The first 4 rows are patterns. Each new row is the sum of 2 different patterns, raised or lowered, with some noise. Before adding, each is slid sideways (what falls off one end comes back at the other) and multiplied by a number that may be negative. Names go in the order of the patterns.
Known rows, each followed by the names of its patterns:
[-23   5   8   8  26 -26  26   2 -15   4  10 -11 -19  -5  18   1 -23   5
  12  -6 -10  19 -13  12 -16   5  14 -25 -21  28   4  28 -14  20 -18 -10
  29  17 -27   5  24  26 -15] : Q730
[ 18  22 -11 -26  -4  15  15  -3 -29   3  26  17  -9 -10 -12  27  21  13
 -15   0 -23 -27 -13 -21 -11   5  11 -20  -7 -11  24 -23 -24  10 -26   8
 -25  27 -24 -15  18  27   2] : Q560
[  7  -7 -19   3 -28   3   9 -26  15   1  -5 -23  18  -7 -16 -13  -7  16
  -4  -3  20 -19  24  22 -24 -11  15 -22  20 -10   9 -19 -22  21  18  15
  15 -10  -6  -7  11  23  28] : Q688
[ 22   0  14 -20  21   4  23 -21 -26  13 -13  28  25 -10   7  16  -9   8
 -18 -12   3  15 -28  -2  23  21  21   1   9  28  22   8  12  16  10 -25
  21  27  13  -8  21  19 -13] : Q481

New rows. What belongs after each?
[ 16 -31  19  -4   5  14  11  -4  30  32  11 -14  29  33  -7 -16  -2  21
 -12   3 -20  17  -2 -10  25  47 -31 -13 -23  26 -23  14  28 -32  -4  25
  20 -25 -15   6  44  25  -8] : Q730 Q481
[  4  31  40  27  37  31  -8  36  25  22  18  29 -11  41  59  50  31  21
  13  26  31  10  26  40  36 -13  37  37  53  -2  24  46  -8  47   1  57
 -13  29  38  61   4  14  50] : Q560 Q481
[-22 -14  20  28   2 -39   2  41  10 -20  -4   1   0  29   0   4  -4 -32
   5  11 -43 -11 -24  23 -33  13   2 -12 -34   9   3 -41 -22  -3  42 -21
 -19   4  -6  26 -14  10   8] : Q730 Q560
[  7   3  -6  31   9  28 -14 -31  -2   2  21  23 -32  20  26 -21  17 -29
   3 -26  23 -18 -24 -10   9  -2 -22   8  40  16 -12  -3   8  27 -29  -8
   3  11  -3  22 -11 -34   0] : Q560 Q481
[  6 -10   3  36   6  15  15  33 -17   9  39  -8 -32  -4 -12   3  14  33
  33 -22  17  32  17   0   0 -26  37  11  28 -33 -28  19  38  21  43  26
  18  22  32  24  21  33   9] : Q560 Q688
[ -4  31  -4  11  10  18   3 -14   2   9  12  11  17   1   5 -26  35   7
  -3   5  -1  24 -21  40 -14   0   1  38   9  32   3 -24  -5  -7  31  25
  -7 -15  16  13  22 -18 -12] : Q560 Q481
[ 25  -4  39  47  21  36  -5   5  14  40  10  35  39  30  22  21   8  42
  46   6  38  32  22 -18  48  38  18   3  31  46   3  32  31  15  19  49
   4  28  13 -18  44   2  48] : Q688 Q481
[ 41  -2  -6   7  19  29   7  27  21   2  -5  28  14  43   5  46  25  -4
  26  30  22  44  29  19  15  26  48  40 -12  27  38  21  22 -13   6  43
  32  24  16  21  31   2  34] : Q730 Q688
[ 40 -20  25  27   7 -32   9  12   8  37  36  23  21  14  24  48  22  -4
 -20  35  42  34 -17  10  18  18  27  35  47  12  48  25  23 -13  16  29
  14  10  49  27   8  46  -1] : Q560 Q481
[-32 -10 -23 -10 -31  -8  -8 -22 -21 -21 -14 -31 -40 -23 -35 -37 -22 -31
 -38 -33 -18 -41 -18 -18 -29 -26 -45 -32 -16 -31   8 -45  -9 -45 -13 -16
 -10 -56  -3  13 -11 -21 -57] : Q730 Q481
[-56 -30  -5   6 -45 -44   1  18  12 -19 -13  -2  19   7   0 -15  -9 -59
 -21  -5 -22 -36   3   6 -43  -5 -27  11 -51 -18  -2 -15 -30 -62   8 -48
  -5  16  -7 -11   7 -12 -17] : Q560 Q481
[-14  27  25  23 -22  30  27  28 -14   2  12  11  23  37  15  -2   8  22
  21  17  -8  28  10 -21  31  44   8  35  32  40  27  11  21  28  32  39
 -30  46  35  11   7  35  22] : Q730 Q481
[-40 -27 -26 -24  17 -56 -23 -28 -22 -37 -31 -18 -53 -24 -23  -6 -51 -21
 -36  -8  -8 -18 -18 -34 -52  -9 -18 -50 -30  -8  -2   6 -34 -18  -6 -28
 -23 -26 -57 -17 -16 -24 -49] : Q730 Q481
[-22 -48  -9 -16 -12 -15  -6 -42   9 -29 -32 -23 -55 -33  -6 -38 -16 -39
 -10 -45 -34  18 -23 -60 -25   6 -15 -45 -28 -29 -14 -24  14 -53  -2 -36
 -15   0 -20 -16 -55 -42  -1] : Q730 Q481
[  5 -39 -27 -43 -31 -25 -51 -36  -9  -7 -36 -21   8  -8 -55 -39   9 -48
 -16 -15  -5 -26 -33  32  -6  -8 -19  34  10 -43   4 -23 -17  -2 -37 -18
  21   2   3  -3 -18   1  40] : Q560 Q481
[ 43  18   6 -42 -27  -4 -32  36  45  -8  -7   0  -7  33 -19 -36 -13  24
 -19   6  -2  -1   8  12   9  49  42  17  29  23   2 -30  38  27  22 -28
  40  38 -23  45 -12  35 -43] : Q560 Q481
[ 23  49  -5  16   2  56  54  11 -10   4 -13   6  13   6   3   7   1  -2
  20  24  30  24  -2  14  20  11  -1  44  20  -9  35  52  33  37  19  14
   1  -1  45   6  -2  16  31] : Q560 Q688
[-37  -1 -60 -22  12 -21 -36 -29  11 -22 -23 -36 -38 -40 -23 -19 -64   4
  -8 -37 -38 -30 -37 -25 -34 -29 -41 -42 -16 -13 -52 -51 -23 -34 -15 -25
  -6  -4 -36 -37 -10 -34   9] : Q730 Q560
[-45  26   7  -1 -42  -5 -46 -13  17   8 -50 -27 -13   8 -25 -21  -8  15
 -10   8 -18   0 -12 -29   7 -19 -19 -20 -10   7 -25 -34  -6 -17  -4 -40
 -14  -9   5 -40  10 -20 -30] : Q730 Q688
[ 24 -21 -28 -25  17  14  44  31  37  25  14  22 -13  25  18  35 -28  34
  42   8  37  -9  32 -13  15  37 -25 -33  25   2 -24  34  15  23 -11   9
  28  19  -9 -27 -21  26  19] : Q560 Q688
[  5 -31   2  22 -23 -14 -10   4   0  24   4 -32  15  23 -18 -30 -32  10
  10 -25 -23 -11 -28   6 -25  22  -8 -23 -15  14  -4 -10   0 -14  16 -14
  12 -11   3 -33  25  11   3] : Q730 Q481
[  3 -10  23 -27  -9  28  -6 -56 -11  21  19 -28 -49  -7  11   8   6 -39
   6   7 -13   0 -11 -22 -44 -33  -3 -24 -40  -3  10 -36 -27  -3  -7 -15
 -40   1 -15 -30 -46  32 -24] : Q730 Q560
[ 35  17   2  35  -3 -17  11  42  28 -17  11  12 -23  30   5  19 -26   7
 -15  21 -16 -11  10   9  29  19  10  -4  20  -8  23 -29  -6  17  29 -18
 -11  28  26  11  15  -4  13] : Q688 Q481
[ 10 -17 -29 -25 -32 -66 -14 -27  12 -30  -8   3  -7 -24 -37 -49  -4 -18
 -20  -6 -35 -23  12 -40 -39 -47 -26  20 -46 -45  -5 -36  -5 -24 -42   3
 -32 -12  10 -22 -29 -53 -33] : Q730 Q688
[41 23 28 31 54 31 42 29 38 29 22 47 24 26 24 36 51 16 17 35 23 37  4 27
 38 47  7 48 23 20  8 62 47 37  8 34  2 31 54 48  2 15 28] : Q730 Q688
[ 17 -10  45  17 -20   9 -20  -1  22  -1 -15  20 -13  10   2  52  11 -26
 -10   8 -14   4  30   1   8 -14  15  -9  15   6  33  59  -2  21   9 -23
  25  14  17  13  10  45  35] : Q688 Q481
[ 22  29  23  18   9  -3  29  45 -28   3  63  40  59  11  42  33  32  47
  44  17  33  10  56  35  14  19  47  45  25  25  39  34 -15  44  31  35
 -13  -6  47  12  31  47  21] : Q730 Q481
[-13   7   4   0 -11 -31  -7 -18  -4 -18  13   2 -33 -13 -20 -18 -37   5
 -25 -20 -38 -25 -49 -23 -15 -13 -24 -32 -14 -17   0  -9 -46 -15   5 -26
 -20 -30 -47 -13 -18 -13 -15] : Q560 Q688
[  9  -8  34  57  32  -8  13  22  24  39  36  65  35  35  62  41  -8  37
   4  48 -13  63  57  -8  35  42  45 -23  22  54  32  -5  15   4 -18  59
  26  25  27   8  18  60  40] : Q730 Q560
[ -1 -23  -1  11  13  -2 -27 -13  -3   3  -4  20   6 -17 -28  12 -43   6
 -14 -24  16 -26 -28  -6  10   5 -30   0 -27  -1  12   4  -8 -18  34  30
 -37 -33   8 -18  15   5 -19] : Q730 Q688
[ 12   2 -33 -35 -25 -20  -2 -64 -33  -2 -18 -19 -33 -22 -26 -25 -20  13
  -7 -22   1  -7 -39 -18 -20  -4 -17 -48  16  14 -53  -5 -54   8 -59  11
  -1 -59 -55   1 -39 -57 -35] : Q730 Q560
[ 26  11   4  14   2  10  29  16 -29  27  17  39  -2  -9  26  50  -1  19
 -25  26 -24   8  12 -34 -17  37  16 -27 -19  15  52 -14 -18   9 -35  38
 -34  30   7  -3  13  40  31] : Q730 Q560
[-55 -69 -22  -6 -10 -42 -79 -53 -11  -6 -20 -40 -10  -7 -17   9 -59 -30
 -42 -25 -61 -44 -24 -13 -13 -62 -29 -36 -21 -29 -71 -41 -26 -10 -66  15
 -69 -32 -20  16  -7 -35 -27] : Q560 Q688
